The rows are grouped in 3 different ways at once. Each group adds its own fixed numbers to the row, and there is some noise. The rows also spread widely along 11 directions, which tell nothing about the answers.
In the rows, 128 means zero.
Known rows, each followed by its group in each grouping:
[119 124 103 102 125 110 129 132 153 136 141 116 101 111  99 150 176 103
 111 110 158 106 177 144 169]
k158 B k608
[134 162 133  76 152 136 170 145 136 111 137 150 116 142 129 135 149 125
 137 126 145 114 148 106 129]
k314 N k982
[136 145 152  99 167 120 153 107 124 162 119 141 150  98 147 125 118 152
 153 125 144 162 136 124 133]
k675 R k206
[139 135 130 134 129 145 123 126 136 100 123 149 112 125 149 122 102 163
 153 146 116 144 114 143 103]
k158 N k608
[143 133 147 114 149 130 139 117 150 110 106 156 157 149 157  93 148 133
 127 135 116 153 121 127 110]
k675 R k583
[107 160 143 124 199 104 172 140  93 127 126 125  95 100 134 109 105 119
 101 206 110 135  84 119 118]
k896 B k224
[132 129 126 153 126 122 114 108 115 156 119  95 152 126 134 144 124 114
 135 118 126 154 140 142 126]
k896 B k224
[146 128 111 134 189  91 150 147 128 137 126 160 116  87 136 120 158 132
 114 147 133 149 157 165 156]
k314 N k206
[165 142 106  96 112 133 160 165 108 103 170 143 140 157 134 109  80 131
 108 141 173  98 123 124 153]
k675 R k982
[ 80 138 119 128 162 119 145 150 133 136 133 135  89 101 105 196 209  93
 157 148 130 108 161 116 139]
k158 B k583
[105 137 162 109 113 160 142 106 145 155  95 115 151 130  90 171 175 111
 167 129 122 124 142  74 121]
k675 B k982
[154 157 104 105 109 131 154 187 154 123 122 130  69 113 121 169 189 120
 100 173 131 112 166 148 139]
k158 B k608
[120  70 110 123 160  98 116 114 178  97 126 180 114  93 107  86 166 153
 133 144 109 123 153 131 168]
k675 N k608
[126 121 139 122  90 115 150 130 152 133 109  91  77  95  93 139 101 147
 103 173  96 129  99 116 103]
k896 N k982
[130 147 114 110 150 119 123 148 140  95 157 139  84 126 161 113 119 129
 126 111 134 130 148 170 110]
k896 B k206
[ 84 134 144 130 121 128 132  90 136 161 111  71 147 110  83 152 136  87
 114 102 138 125 117 135 113]
k896 R k206
[143 107  98 130 103  97 130 168 166 127 139 113  84 124 129 169 190  99
 102 120 108 119 187 135 136]
k896 N k982
[102 196 150 127 208 100 167 107 115 154  89 101 118  95 126 106 155  74
  74 166 120 166 102 156 105]
k675 B k224
[143 146 130 142 135 137 151 136 107 118 125 118 146 149 133 128 119 114
 116 142 137 134 115 140 111]
k896 N k583
[119 148 118 124 129 151 145 151 137  94 127 147 108 122 102 134 133 130
 130 154 130 103 115 148 109]
k314 N k206
[119  99 132 147 127 127 118  90 120 133 130 126 164 125 114 135 107 134
 160 103 141 136 124 127 136]
k158 N k583
[113 100 118 151 135  94 150 139 135 158 115 110 100  64  75 157 158 119
 103 176 112 119 135 133 149]
k896 N k206
[102 139 138 145 153 133 109 117 117  99 139 115 116 148 153 103 107  97
 109 127 122 127 100 141 101]
k158 B k608
[ 99  99 151 134 156  99 117  66 118 156 129  92 152 113 117 112 105 104
 110  95 136 140 116 108 144]
k158 N k608
[128 140 128 136 126 142 155 138 107 147 114 139 116  74  81 155 102 165
 156 193 145 129 107 143 141]
k158 B k206
[160  57 105 158  86 129  83 112 142 123 143 144 165 140 132 134 121 156
 163  95 132 130 168 131 165]
k158 N k608

New rows, each followed by its group in each grouping:
[126 156 125 116 106 161 132 129 142 102 111 116 143 162 103 124 145 102
 110 135 129 107 116 136 109]
k314 B k224
[154 122 114 119 103  93 110 139 165 105 143 130  50  94 164 107  73 183
 125 132 105 162 126 168 108]
k158 B k982
[144 192 144 106 168 137 169 117 113 129 108 128 125 119 139 105 102 149
 134 146 151 168 111 165 103]
k896 B k583
[165 147 157 144 141 136 176 125  84 149  88 107 172 137 116  92  95 122
  80 199 135 154  78 128 129]
k896 B k583
[137 131 117 108 152  95 160 148 101 144 164 107 115 129 132 141 132  86
  79 131 162 101 148 108 170]
k158 N k608
[133 139 114 130 151  92 145 145 104 157 150  95 116 123 132 139 126  86
  89 125 155 125 148 126 157]
k314 B k982
[135 113 112 115 143 122 143 107 158 129 100 158 139  95  83 115 160 165
 160 137 147 146 160 164 165]
k896 B k583
[119 112 132 143 157 106 113 129 141 120 129 137 116 134 164 133 171 106
 132 116 108 148 151 132 121]
k158 B k583
[153 151 108 132 132 129 137 137 111 144 129 148 116  88 135 159 101 179
 178 157 145 157 141 158 143]
k158 B k224
[130 117 124 107 154 112 132 107 107 114 163 140 165 140 139  82  66 136
 125 124 154 117 104 111 153]
k675 R k224
[143 124 140 185 127 124  89 107 115 168 112  78 160 150 187 157 139  95
 125  85 106 179 150 131  95]
k314 N k608
[115 149 120 143 107 153 134 127 149 124  98 111 129 126  86 156 157 106
 131 129 125 126 128 148 104]
k314 N k982
[171  73 105 119 123  98  99 118 163 124 143 148 129 127 161 108 131 167
 136  91 126 146 182 134 166]
k314 N k608
[127 129 163  71 129 125 174 125 136 119 125 113 131 157 109 107 144  99
  77 146 135  97 109  76 138]
k158 B k583
[124 150 121 139 117 168 127 132 148 105  95 130 125 133 100 128 159 124
 134 158 122 126 127 162 106]
k896 B k608
[161 144 160 150 101 156 133 123 100 152 101 111 152 118 134 126  64 163
 139 176 121 160  85 125  99]
k675 B k206
[142 147 161 150 126 156 132  75 135 152  60 111 206 138 116 115 148 111
 129 124 113 175 113 137  99]
k675 N k224
[139 117 135 117  95 126  90 106 126 123 169  89 121 154 172 116  58 139
 133  80 140 130 127 110 116]
k675 B k608
[119  98 119 165 130 119  88  96 145 105 132 131 149 126 129 103 118 114
 126  82 126 140 129 181 118]
k158 N k206
[115  73 129 152 130 126  79  71 131 111 144 132 178 151 137  93  89 145
 178  70 138 146 133 135 138]
k896 B k583
[140 144 125 122  98 147 122 124 149 127 111 119 115 118 124 145 121 162
 160 140 114 147 133 145 106]
k896 B k224
[141 150 158 122 132 170 132 102 110 118 111 129 178 154 134 101  93 139
 151 116 143 147 110 141 102]
k896 B k206
[155 149 136 169 112 164 153 133  72 150 113 109 186 148 118 157  89 132
 147 162 150 137  97 117 119]
k314 N k583
[132 102 141 158 105 161 116  94 149 109  80 143 188 146 105  93 114 157
 145 152 108 147  84 136 107]
k314 R k583
[116  95 100 120 122 117 134 115 175 109 116 148 158 123  59 100 182  99
 103 122 147  99 151 148 174]
k675 R k982
[123 128 110 121 141 118 145 124 132 116 138 143 108  95  96 124  99 155
 152 140 145 128 131 150 142]
k896 N k982
[134 110 143 133 129 118 136 123 114 172 129 107 139 113 129 168 141 124
 140 143 125 131 149  79 149]
k675 N k608
[ 76 132 142  91 179 127 136 144 197  75 109 189  60 112 152 136 209 147
 170 173  50 127 133 101  80]
k896 R k224
[120 109 120 132 125  80  98  85 140 159 147  81 122 108 157 130  78 143
 130  66 141 162 134 145 127]
k314 R k583
[109 181 137  85 136 139 164 119 132 133 121 110 109 119  99 154 143 114
 132 123 164 123 130 139 120]
k158 B k583
[148 153 136 137 125 152 151 143 110 128 111 132 168 151 136 131 129 112
 117 173 122 131 105 115 112]
k675 R k224
[162 142 110 119 123 127 144 134 131 159 113 135 151 111 133 158 139 156
 152 138 143 151 155 139 147]
k314 R k224
[119 146 128 155 124 138 106  92 110 148 131  84 184 154 140 154 131  75
 136  67 143 142 142 136 110]
k675 N k224
[112 162 125 101 142 126 142 112 132 127 137 123 131 128 127 134 118 111
 136  93 162 133 133 148 125]
k158 R k982
[133 145 130 132 136 129 143 157  96 138 148 119 111 134 151 157 104 125
 143 151 133 128 128 103 125]
k314 B k982
[201 148 138 169 145 119 144 130  95 134 104 126 164 145 188  78  75 137
  94 147 117 201 110 172 103]
k896 N k982
[145  93 152 162 118 124 125 106  97 182 119 106 183 112 122 154 109 131
 144 131 127 145 131  91 144]
k675 N k206
[143 105 107 152 166 113 105 113 153 108 111 151 146 133 142  73 166 115
 108 115 125 157 161 189 146]
k896 B k608
[167  82 118 109 108  88 151 190 186 113 121 162  73 121 146 150 223 122
  92 169  74 120 185  96 150]
k158 N k982
[115  86 111 143 127  97  95  84 154 109 134 125 135 110  97  68  95 126
 110 101 136 134 124 164 152]
k675 B k982
[138 132 115 103  90 149 133 114 139 125 136 121 158 134  90 151 126 133
 151 104 157 104 149 122 142]
k675 N k224
[ 90 122 117 161 174 121 110 124 177  90  93 161  81  94 120 110 182 130
 129 165  75 144 121 165  99]
k314 N k608
[151  89 119 149 117  86 115 131 148 143 126 102 122 114 138 122 147 109
  81 113 109 145 157 152 135]
k896 N k206
[138 169 134 121 142 143 167 138 128 157  91 118 142 124 116 181 195 104
 136 148 123 144 158 126 117]
k896 N k224
[128 168 138 135 154 142 140 102  90 125 130  91 170 159 142  85  71  94
  87 121 163 140  86 157 108]
k896 R k608
[127 130 116 111 137  92 148 147 136 140 137 120  81  86 112 138 131 135
 105 176 120 119 132 116 150]
k675 B k224
[155 132 132 142 101 128 131 124 117 160 115  98 153 136 134 150 130 107
 121 114 143 153 149 135 134]
k158 B k982
[135 151 104 197 158 115 121 151  83 139 143 120 129 117 162 160 120 105
 140 141 134 157 130 167 109]
k675 N k583
[138 129 134 159 105 159 136 111 139 120  73 141 151 102  69  95 100 160
 135 198 117 146  79 155 119]
k675 B k982
[161 101 154 176 155 116 128  99 117 168  85 129 210 143 156 122 175 104
 127 121 109 185 150 115 136]
k675 N k583
[101 114 130 140 197 101 148 129 120 132 124 163 121  97 134 125 143 142
 151 175 111 141 113 111 139]
k314 R k583
[114 121 139 164 146 106 122 108 113 135 121  86 146 138 138 120 122  81
  88 129 102 139 106 126 105]
k896 N k224
[ 98 170 131 121 155 131 145 136 120 122 130 117 105 121 137 146 115 118
 129 158 118 123  95 121  93]
k314 R k224
[149 104 106 131 120  89 130 145 138 168 135 115 103  95 132 172 153 147
 139 129 134 143 177 126 167]
k314 B k583
[137 142 126  98 165 118 171 155 130 114 125 145  86 108 116 101 140 135
  93 197 129 117 126 130 149]
k896 B k608
[127 118 102 145 140 147 112 140 141  91 129 156 130 140 120 113 155 125
 142 140 130 119 149 162 137]
k896 B k608
[116 133 103 132  74 135 139 132  90 173 162  69 154 115  73 200  90 110
 139 129 181  81 126 101 161]
k675 R k224
[100 136 121 100 198 114 167 139  92  92 180 154 146 160 129  85 106  84
 108 132 168  87 114 109 158]
k896 R k982
[110 155 106 141 107 111 138 183 135 138 148  78  65 107 114 195 174  64
  79 140 122  95 147 144 106]
k675 N k206
[ 96 169 111 158 159 161 127 145 129  77 117 158 118 137 117 137 170  99
 150 147 130 125 118 186  95]
k158 B k583
[161  84  95 175 158 103 110 143 131 120 126 179 164 128 167 111 154 145
 146 136 122 162 159 164 159]
k314 R k583
[159 174 141 137 108 157 148  94 123 186  66  85 209 139 117 159 159 105
 131 107 148 179 147 158 113]
k896 R k224
[148  97 102 163 115 138 106 122 146 122 107 156 161 122 105 118 144 145
 159 131 130 143 154 161 155]
k314 B k982
[132 145 159  96 182  92 158  82 130 132 109 125 143 118 146  73 110 120
  87 123 123 163 106 129 123]
k158 N k224
[117 145 163 156 192 130 147 101  93 121 105 131 164 145 151  88  99 114
 119 153 112 159  72 120  94]
k314 N k583
[124 126 116 113 114 100 132 125 129 151 151  90 132 121 121 145 120 103
  99 118 143 113 135 110 146]
k675 R k224
[ 98 132 127 110 168 117 147 153 104  94 171 141  99 134 131 115 108 108
 117 177 124  84 100  86 136]
k675 B k224
[169  83 159 111 141 104 148 108  96 162 137 125 179 144 154 112 104 134
 114 131 139 138 138  62 178]
k158 N k608
[124 102 160 157 117 164 119  98 120 153  92 125 218 153 118 141 142 116
 159 121 118 136 118  94 120]
k314 R k206
[ 97 114  90 153 124 127  91 121 138  99 155 134 127 125 123 134 104 133
 158 109 132 110 123 155 125]
k314 R k224
[118 113  95 113 150 137 122 167 115  42 201 187  97 156 143  92  76 150
 165 140 147  81 126 130 142]
k896 B k982
[174 154 133 146  77 140 134 123 115 181 104  50 150 138 136 168 117 109
  98 109 142 158 147 147 108]
k896 N k608
[ 96 109 124 120 202  92 153 154 127 114 151 161  99 107 126 127 176  96
 111 155 116  98 142 106 153]
k314 N k206
[108  76  85  93 102  94 112 155 142  97 219 132  87 136 124 174 132 120
 144  87 147  52 180  85 177]
k158 N k224
[101 169 117 110 161 127 156 134 101 135 149 116 103 102 107 158 113 123
 149 150 156 114 129 133 136]
k896 B k224
[117  81 113 172 149  92  89  79 155 147 102 133 148  88 118 119 156 135
 151  97 122 177 158 177 151]
k158 B k583
[124 159 151 106 134 141 136 104 115 115 147  99 136 163 157 127  84 126
 142  84 145 137 113 122  85]
k896 N k583
[136 177 126 157 117 155 151 119 135 151  65  96 127  95  84 151 149 123
 115 167 128 159 118 186  96]
k896 N k608
[121 181 113 132 153 141 152 144  84 127 151 122 113 116 137 145  79 127
 131 157 171 125 100 158 121]
k158 R k608
[152 118 127 102  95 125 141 158 162 116 130 140  98 111 126 127 129 157
 112 166 114 117 127 123 123]
k675 R k206
[129 143 139 166 111 156 109  92 128 132  94  92 164 141 131 113  94 124
 122 126 123 160  93 163  86]
k896 R k608
